The first 6 rows are patterns. Each new row is the sum of 2 different patterns, raised or lowered, with some noise. Before adding, each is slid sideways (what falls off one end comes back at the other) and multiplied by a number that may be negative. Names go in the order of the patterns.
Known rows, each followed by the names of its patterns:
.06,.04,.14,.24,-.16,.17,-.16,.12,-.09,.20,.22,.18,-.16,-.24,.24,.08,.17,.09,-.02,-.03,-.08,.22,-.06,.04,.14,.03,-.19,-.04,.13,-.01,.01,-.25,-.02,-.02,-.03,-.02,-.02,-.10,-.23 : nis
.20,-.20,.16,.03,.18,.15,.13,-.07,-.21,-.03,-.10,.15,.15,.11,.22,-.23,-.19,.25,.04,.20,-.13,-.06,-.19,-.17,.13,-.09,-.07,.17,.11,.02,-.04,-.01,-.22,-.12,.24,-.15,.22,.13,.14 : lifop
.01,-.14,.22,.00,-.01,-.20,-.06,.09,.15,.03,-.12,-.13,-.23,-.12,-.03,.11,-.08,.13,.14,-.15,-.19,-.18,-.14,.09,.06,-.10,.09,-.01,-.03,-.06,.04,.24,.18,.00,.18,-.20,-.25,.05,-.22 : Zasug
.23,.06,.15,.16,.24,.13,.08,.19,.13,-.12,-.19,.09,.20,-.13,.13,.14,-.03,.14,-.20,.02,-.09,-.21,-.04,.23,-.13,-.10,.24,-.10,.07,.04,-.08,.11,-.13,.12,-.02,.17,.19,.19,-.02 : bubil
.09,.10,-.08,.24,-.12,.13,.22,-.06,.15,.09,-.03,-.08,-.17,.15,.03,-.11,.22,-.23,.02,-.12,.25,.07,.07,.06,-.04,-.21,-.12,.12,.04,-.18,.08,-.03,-.24,.22,.12,.12,.22,-.12,.18 : foru
-.23,-.05,-.04,.09,.05,.16,-.09,.03,-.15,.08,.13,-.23,.09,.19,-.23,-.07,.22,.05,-.09,.06,.24,.14,.05,-.19,.14,.06,-.07,-.15,.25,.02,.10,.18,.25,.21,-.19,.15,-.06,.18,.09 : vuze

New rows, each followed by the names of its patterns:
.01,-.20,-.10,-.22,-.19,-.24,-.26,.12,-.13,-.19,-.24,-.20,-.03,-.04,.07,-.05,.00,-.17,-.12,-.06,-.27,.03,-.04,-.39,-.05,-.31,.08,-.14,.08,-.09,-.29,-.13,.02,-.09,-.26,-.13,-.15,-.12,.05 : nis lifop
.09,-.18,-.20,-.07,-.01,.19,-.15,-.02,.03,-.02,-.13,.06,.08,-.26,.07,-.06,-.07,.03,.00,.07,-.15,-.01,-.11,-.03,-.15,-.01,-.14,-.05,-.09,-.08,-.07,-.16,-.11,-.18,-.22,.12,.04,.03,-.19 : nis bubil
-.09,.08,-.08,.06,.17,-.21,.02,.11,-.29,-.23,-.17,-.17,.02,.01,-.01,-.32,.08,-.39,-.11,-.26,-.33,.14,-.28,-.14,-.19,-.13,-.07,-.09,.06,.01,-.12,-.06,-.19,-.10,-.37,.06,.04,-.29,-.08 : lifop foru
-.14,-.36,-.16,.08,-.02,.05,-.20,-.10,-.19,-.09,-.19,-.22,-.10,-.17,.08,.01,-.04,.04,-.16,-.03,-.21,-.01,-.12,.03,-.08,-.04,-.23,-.40,.20,.13,-.02,.12,-.11,-.05,-.31,.05,-.14,.07,.10 : nis Zasug
-.05,-.28,-.33,-.05,.03,.16,-.34,-.17,-.24,-.06,.15,.01,.14,-.29,-.05,-.10,-.27,.10,.25,-.14,-.15,-.12,.06,.23,.13,.09,-.06,.07,.03,-.05,.11,-.08,-.02,-.10,-.07,.21,-.28,.22,-.25 : nis lifop
-.10,.01,-.22,.13,-.17,.08,-.14,.13,-.01,-.13,-.06,.06,.12,-.21,-.13,.00,.02,-.06,.04,-.02,-.04,.11,.09,.02,-.06,.21,.09,-.15,.00,.03,.24,.06,.14,.10,-.09,.13,.01,.13,-.09 : nis lifop
.34,.38,.11,.08,.15,.09,.25,-.26,.21,.22,.32,-.02,-.03,.19,.13,.05,.22,.16,-.20,.11,.47,-.23,.02,.38,.13,-.22,.07,.44,.18,.12,-.35,.18,.10,-.05,-.11,.28,-.04,-.02,.28 : nis vuze
-.11,.14,-.05,-.16,-.15,-.12,.03,-.19,.06,-.33,.01,-.13,-.03,.10,.12,-.16,-.06,-.03,-.10,-.06,-.11,.07,-.14,-.23,-.05,-.31,.03,-.34,-.28,-.29,-.01,-.42,-.01,-.25,-.34,-.20,-.27,-.18,-.18 : bubil foru
-.17,-.32,-.17,-.14,.12,-.10,.01,-.19,-.27,.13,.00,.04,-.11,-.13,-.27,.00,-.04,.14,-.06,-.13,.18,-.23,-.21,.09,-.04,-.19,-.01,.10,-.04,-.37,-.20,-.08,.10,-.22,-.10,.03,.05,-.42,-.17 : Zasug vuze
-.19,-.09,.24,-.07,-.19,.01,.12,.43,-.12,.03,.27,.10,.04,.07,.11,-.25,-.18,-.14,.25,.00,.33,.02,-.05,.31,.30,.08,.06,.26,-.20,.10,-.02,.13,.14,-.16,.26,-.04,-.01,.18,.27 : foru vuze
-.17,-.03,-.19,.26,.18,.12,-.26,-.31,.08,.04,.08,.11,-.12,-.15,.01,.10,-.20,.08,.11,-.14,-.24,-.01,.04,-.16,-.12,-.30,.01,-.14,-.12,-.04,.01,-.29,-.27,-.02,-.10,-.04,.04,-.07,.02 : nis vuze
.10,-.24,-.12,-.29,.03,.04,-.39,-.16,-.11,-.13,-.04,-.13,-.22,-.19,-.39,-.12,.05,-.40,-.14,.12,-.37,-.17,.04,-.19,-.14,-.18,.09,-.04,-.02,-.19,.03,-.11,-.08,-.25,.12,-.07,.06,.04,.06 : bubil vuze
-.10,.01,.26,.29,-.06,.17,.05,-.05,.36,-.23,.25,.06,-.07,.15,.16,.07,-.01,.42,.09,.22,.08,-.14,.17,-.13,.30,.15,.31,.40,.10,-.08,.48,.16,.34,.17,.28,.06,.04,.34,.15 : lifop bubil
.02,-.23,-.03,-.15,-.08,-.31,-.27,-.16,.25,-.14,-.20,.01,.05,-.06,-.06,-.15,-.18,-.25,-.20,.21,.01,-.06,-.24,-.24,-.04,.11,-.15,.01,-.20,-.08,-.13,-.27,-.06,.01,.05,-.06,-.20,-.37,.07 : nis vuze
.22,-.12,.00,-.05,-.01,.27,-.08,.08,.21,.12,.11,.21,.12,-.17,.01,.30,.14,.30,.23,.20,.29,-.04,.32,.30,.21,.21,.11,-.08,.06,-.01,.11,.15,.29,.07,.14,-.20,.05,.43,-.02 : nis lifop
.02,.09,.18,-.34,-.41,-.23,-.35,.13,-.08,-.07,.05,-.29,-.46,.22,-.15,-.09,-.16,-.27,-.32,-.20,.09,-.04,-.30,.05,.08,-.23,.03,-.15,-.23,-.39,.08,-.29,.07,.09,.20,.17,-.34,.02,.07 : lifop foru
-.13,.10,.04,-.16,-.26,-.01,-.30,.20,-.07,-.06,-.39,-.18,-.12,-.07,.06,.15,.04,-.25,-.08,.00,-.26,.01,.19,-.19,-.11,-.25,-.34,.06,-.28,-.18,-.17,-.01,-.33,-.16,-.32,-.27,-.16,-.12,-.03 : Zasug foru
-.45,-.27,-.46,-.46,-.30,-.35,-.48,-.27,-.34,-.27,-.57,-.33,-.34,-.53,-.19,-.45,-.35,-.60,-.43,-.48,-.45,-.18,.04,-.24,-.55,-.24,-.20,-.47,-.24,-.16,-.40,-.43,-.35,-.35,-.15,-.66,-.30,-.33,-.39 : bubil foru
.36,.13,.09,-.03,.09,-.01,-.18,.25,.20,.33,.23,.06,-.01,.25,.03,.11,.16,.23,.08,-.16,-.05,.10,-.22,.14,.34,.11,.19,.08,.23,-.17,.10,-.05,.23,.06,-.11,-.11,.09,.07,.11 : Zasug bubil
-.33,.07,-.28,-.12,-.01,.15,-.06,-.12,-.20,-.27,-.11,.23,-.17,.04,-.03,-.09,.04,-.26,.14,-.09,.17,.11,-.07,-.22,-.32,-.17,-.10,.09,-.02,.06,.10,-.26,-.28,.10,.11,.21,-.19,-.01,-.30 : lifop Zasug
.03,-.16,-.19,-.28,.12,-.21,-.05,-.08,.01,.11,.03,-.06,-.05,.01,-.08,.17,-.12,.20,-.05,-.21,.18,-.12,-.21,.24,.17,-.16,-.16,.16,-.19,-.30,-.20,-.16,.31,-.25,-.08,-.02,.06,-.29,.00 : lifop vuze
.02,.21,.10,.18,-.20,.07,-.10,.09,.09,.37,.28,.11,.00,.36,.04,.21,.38,.04,.05,.00,.01,.26,-.17,-.14,.03,.27,-.22,.27,.05,-.12,.24,-.22,-.01,.06,-.02,.18,.10,-.06,.09 : bubil foru
-.05,.05,-.41,-.67,-.09,-.42,-.33,-.53,.16,-.27,-.17,-.31,-.13,.00,-.27,-.10,-.42,-.22,-.41,-.57,-.34,-.19,-.24,-.09,.01,-.47,-.40,-.57,-.33,-.06,-.40,-.30,-.05,-.45,-.34,-.10,-.15,-.06,-.03 : Zasug vuze
-.32,-.17,-.09,-.15,-.18,-.07,-.46,-.29,-.25,-.49,-.05,-.01,-.51,-.22,-.01,-.19,-.32,-.14,.19,.04,-.20,-.24,-.26,-.33,-.25,-.52,.00,-.29,.04,-.07,-.05,-.19,-.41,-.05,-.17,-.06,-.22,-.47,-.42 : Zasug vuze
-.11,.02,-.13,.23,.15,-.01,-.14,-.22,.03,.05,.05,.00,-.03,-.13,-.08,.08,-.12,-.09,-.02,-.13,-.20,-.21,.01,-.14,-.14,-.38,-.13,-.13,-.18,-.13,-.02,-.06,-.29,-.11,.02,-.01,.11,-.22,.03 : nis bubil
.01,-.13,-.15,.08,.16,.05,.13,.09,-.11,.10,-.24,-.07,.04,-.05,.05,.18,-.12,-.13,.18,-.12,.02,.00,-.05,.02,-.23,-.04,-.02,.00,.19,.21,-.07,.24,.03,.14,-.04,.13,.04,.13,.12 : Zasug bubil
.34,-.07,.22,.11,-.22,.52,.00,.05,.07,.11,-.19,-.02,.23,.25,-.01,-.14,.01,.43,-.10,.07,.41,.05,-.26,-.02,-.21,.03,-.32,-.18,.21,.02,-.08,.05,-.11,.08,.20,-.01,-.06,.07,.03 : foru vuze
-.44,-.04,-.37,-.14,-.09,-.21,-.04,-.06,-.26,.08,-.16,-.36,.05,-.35,.02,-.07,-.14,-.24,-.27,-.19,-.33,-.27,-.08,-.02,-.43,-.23,-.13,-.32,-.31,-.04,-.38,-.40,-.34,-.21,.11,-.35,-.35,-.12,-.17 : bubil foru
.27,.21,.02,.14,-.14,-.13,-.17,.01,.09,.05,-.05,-.02,-.19,-.19,.00,.33,.22,-.02,-.12,-.14,-.09,-.09,.27,.26,-.27,.09,-.11,.06,.09,.35,.25,-.12,.14,.13,.09,-.01,.06,.13,.10 : nis lifop
-.20,.10,.00,.01,.11,-.28,-.32,.00,-.14,.09,-.30,-.04,-.14,-.27,.13,-.18,-.08,-.05,-.01,-.08,-.03,-.09,-.33,-.28,.09,-.20,.19,.15,.07,.08,-.31,.09,-.13,-.01,.11,.10,-.07,-.18,-.17 : lifop Zasug
-.28,-.05,.21,-.14,.05,.15,-.05,.09,-.24,.03,.05,-.11,-.10,.28,-.24,-.28,.23,-.25,.06,-.07,.01,.08,-.15,-.01,-.06,.18,.27,.20,-.11,.13,-.09,.05,.14,.30,.06,.13,.28,.01,-.25 : Zasug bubil
.16,.17,-.22,.15,-.04,-.08,.02,.31,-.01,.18,.08,-.17,.15,-.01,-.07,-.10,-.15,.06,-.22,-.28,.15,-.38,.13,.04,.14,.19,.01,.10,-.24,-.22,-.15,.21,.02,-.26,-.09,-.10,-.14,.24,.24 : Zasug foru
-.06,-.17,-.04,-.36,-.07,-.02,-.37,-.01,-.30,-.19,-.10,-.03,-.19,-.11,-.15,-.28,-.13,-.22,.00,-.03,-.09,.05,-.20,.07,.02,-.21,.14,-.08,.02,-.18,.02,-.16,-.13,-.13,-.06,.11,-.25,-.01,-.03 : nis foru
.09,.17,-.03,.33,-.04,.29,.12,.10,.24,.05,.16,.23,.01,.08,.03,.20,.09,.04,.34,.04,.26,-.26,.04,-.02,-.12,.08,.40,.04,-.09,.24,.13,.09,.13,.18,.01,-.14,.08,-.10,.31 : bubil foru
-.38,.15,-.24,-.19,-.23,-.21,-.11,-.46,-.30,-.13,.10,-.13,-.28,-.07,.11,-.51,.05,-.23,-.19,-.53,-.36,.01,-.30,.00,-.13,-.10,-.02,-.08,.06,-.28,-.15,-.06,-.19,-.21,-.09,-.36,-.14,-.03,-.28 : foru vuze
.12,.06,-.09,-.08,-.27,-.16,-.24,.04,.22,.14,.09,-.14,-.44,-.09,-.02,-.14,-.21,-.26,-.07,-.25,-.01,-.33,-.19,.12,.10,-.07,-.24,-.23,-.50,-.30,.09,-.15,.00,.11,.12,-.08,-.42,-.12,-.19 : lifop Zasug
.15,.29,.21,.14,-.05,.13,.20,.08,.10,.44,.06,.30,.17,.41,.24,.09,.37,.17,.19,.08,.08,.13,.20,.26,.17,.25,.03,.27,-.02,.22,.29,-.01,.12,.24,.02,.08,.30,.02,.06 : nis vuze
-.16,.23,-.04,-.05,-.23,-.01,.19,.18,.12,-.16,-.17,-.25,-.20,.12,.22,-.17,.17,.08,-.05,-.12,-.04,-.02,.07,.15,-.02,.04,-.02,.01,.00,.09,.39,.27,-.12,.30,-.28,-.28,.02,-.29,.16 : lifop Zasug
.33,-.04,.14,.16,-.16,.06,.09,-.09,.20,-.02,.16,.43,-.22,.12,.28,.13,.25,.19,-.04,-.01,-.09,.06,.20,.33,.32,.40,-.15,.10,.34,.21,.36,.12,.12,-.02,.06,.29,-.11,-.14,.27 : lifop bubil
.18,.28,.10,.08,.24,.33,.39,.21,.24,.28,.00,.43,.14,.23,.12,.26,.24,.26,.22,.35,.40,.12,.20,.38,.18,.23,.27,-.05,.15,.02,.19,.42,.08,.27,.18,.34,-.03,.26,.14 : Zasug foru
-.41,.13,.17,-.01,-.02,.05,.05,.11,-.13,.37,.14,.04,.10,.31,-.12,-.15,.23,-.28,.02,.02,-.10,.33,-.38,-.24,.10,.14,-.06,.00,-.17,-.34,-.06,-.02,-.17,.01,.22,.27,-.13,-.06,.12 : lifop foru
-.31,.08,.13,-.37,-.10,-.30,-.11,-.10,.02,.07,-.20,-.06,.00,-.20,-.05,.15,.10,-.15,-.07,-.02,.18,-.19,-.21,-.03,.02,-.22,.07,.18,-.19,-.07,-.32,-.30,-.05,-.39,.00,-.04,-.09,-.34,-.11 : nis bubil
-.06,.01,-.13,.01,-.21,-.06,-.18,-.10,-.16,-.04,-.24,.03,.13,-.16,-.11,.04,-.17,-.23,-.15,-.08,.03,-.19,.08,-.11,-.07,-.26,.11,.01,-.20,-.01,-.14,-.23,-.14,-.06,.01,-.27,-.03,-.20,-.34 : bubil foru
.13,-.24,.22,.12,.08,.07,.04,-.09,-.12,.09,.17,.37,.08,.09,.03,.20,-.20,-.08,.12,.10,.07,.05,.14,-.09,.18,-.11,.04,.22,.13,.03,-.19,-.11,-.03,-.03,.23,.37,-.01,.14,.21 : Zasug vuze
.08,-.14,-.08,-.08,-.14,-.07,-.09,-.02,-.02,-.26,-.27,-.03,-.23,.26,.19,-.08,.18,-.06,.08,-.25,.06,-.10,.13,-.04,-.26,-.15,-.18,.14,.02,.21,-.06,-.11,-.27,.09,-.07,-.32,.04,.06,.09 : nis Zasug
.22,-.11,-.06,-.27,-.25,-.14,.30,-.06,-.04,.36,-.30,-.09,.18,-.09,.25,-.26,.06,-.20,.02,.26,.10,-.09,.32,.11,.15,.10,.20,-.07,-.03,.35,-.02,.01,-.10,.15,.31,-.29,.19,.15,.11 : lifop bubil
.10,.17,.28,.06,.17,-.18,-.02,.11,-.08,.15,.07,.35,-.01,.14,-.18,.09,.17,.08,.06,-.08,.00,-.10,.05,-.03,.16,-.09,.19,.20,-.21,-.04,.02,-.18,.08,.22,.01,.06,.08,.15,.09 : Zasug vuze
.19,.08,-.10,.30,-.01,.18,-.07,.39,.02,-.02,.14,-.10,-.15,-.12,.29,.10,-.11,.03,-.01,-.14,.36,.22,.13,.19,-.18,.20,.10,.20,-.07,.35,-.01,.08,.18,-.13,.14,.20,.08,-.09,-.05 : Zasug foru
.07,.12,.25,-.28,.09,.06,.15,.00,.05,-.13,.02,.12,.05,.28,.25,-.24,.00,-.11,.05,-.24,-.14,.35,-.11,-.04,-.16,.06,.28,.10,-.15,-.07,-.06,-.11,.10,-.01,.10,-.23,-.02,.29,.09 : nis vuze
-.03,-.15,-.05,-.03,.01,.07,.18,-.08,.05,-.08,.10,-.26,.01,-.04,.08,-.07,-.10,-.11,-.12,.04,.18,.24,.03,-.05,.03,.02,-.13,-.04,.04,.25,.11,.15,.06,.02,-.03,.06,.08,-.09,.16 : Zasug bubil
.20,.40,-.07,-.16,-.22,-.02,.21,-.02,.03,-.07,.07,-.22,.27,-.10,-.14,.21,-.05,-.13,.03,.22,.21,-.08,-.15,.14,-.15,.24,.01,.13,-.26,-.14,.00,.01,.18,.37,.04,.04,-.08,.29,-.08 : nis foru
-.11,.03,-.15,-.05,-.03,.04,-.13,-.13,.13,.04,-.19,.00,-.10,-.26,-.26,-.13,.07,-.16,-.14,-.21,-.12,.07,-.01,-.04,-.18,-.22,-.12,.04,.01,.18,-.21,-.03,.01,-.06,-.26,.18,.12,-.11,-.21 : nis vuze
.01,.09,-.06,-.06,.17,.08,.02,.04,.03,.02,.05,-.23,.24,.24,-.06,.07,.17,.11,-.05,.14,.20,.29,-.07,.06,-.11,.12,.14,-.05,.12,.08,.12,.00,.16,-.11,-.02,.03,.18,.22,-.02 : Zasug vuze
-.13,.06,-.09,-.11,.16,-.08,.10,.03,.10,.25,.01,.07,.13,-.03,-.09,.10,-.17,-.11,-.12,.09,.07,.07,-.09,.06,-.05,-.01,.18,-.10,.01,-.22,-.15,-.11,-.03,.00,.03,.09,-.03,-.09,-.10 : lifop Zasug
.15,-.09,.07,-.27,-.02,.15,-.06,-.13,.03,-.30,.02,.19,.02,.11,.11,-.18,-.24,-.30,-.05,.11,-.05,.01,-.29,-.17,-.06,.25,.13,.15,-.07,-.04,-.22,-.28,-.01,-.04,-.19,.01,.07,-.22,.01 : lifop foru
-.06,-.11,.03,.04,.22,.01,.01,-.14,.00,-.21,-.16,.08,.08,.10,.23,.06,-.05,-.01,.03,-.03,-.03,.08,-.11,-.08,-.11,.09,-.02,.19,.09,.06,.21,-.08,.17,-.18,-.01,.08,.14,.14,-.11 : Zasug bubil
-.06,-.28,-.10,.05,-.11,-.11,-.06,-.19,.09,.04,-.08,-.05,-.07,-.17,-.10,-.20,.08,-.11,-.22,.13,-.22,-.17,-.04,.10,-.16,-.06,-.03,-.16,-.34,-.21,-.06,.00,-.26,-.09,-.07,-.14,-.09,-.06,-.08 : foru vuze
.03,.07,.23,.21,-.22,-.21,.14,-.04,.06,.07,.18,-.26,.06,-.29,-.06,-.08,-.02,.05,.10,-.14,.03,.13,-.11,.22,-.14,-.18,-.03,-.30,.19,-.16,.05,.06,.22,-.23,.28,-.06,-.06,.17,.05 : bubil foru
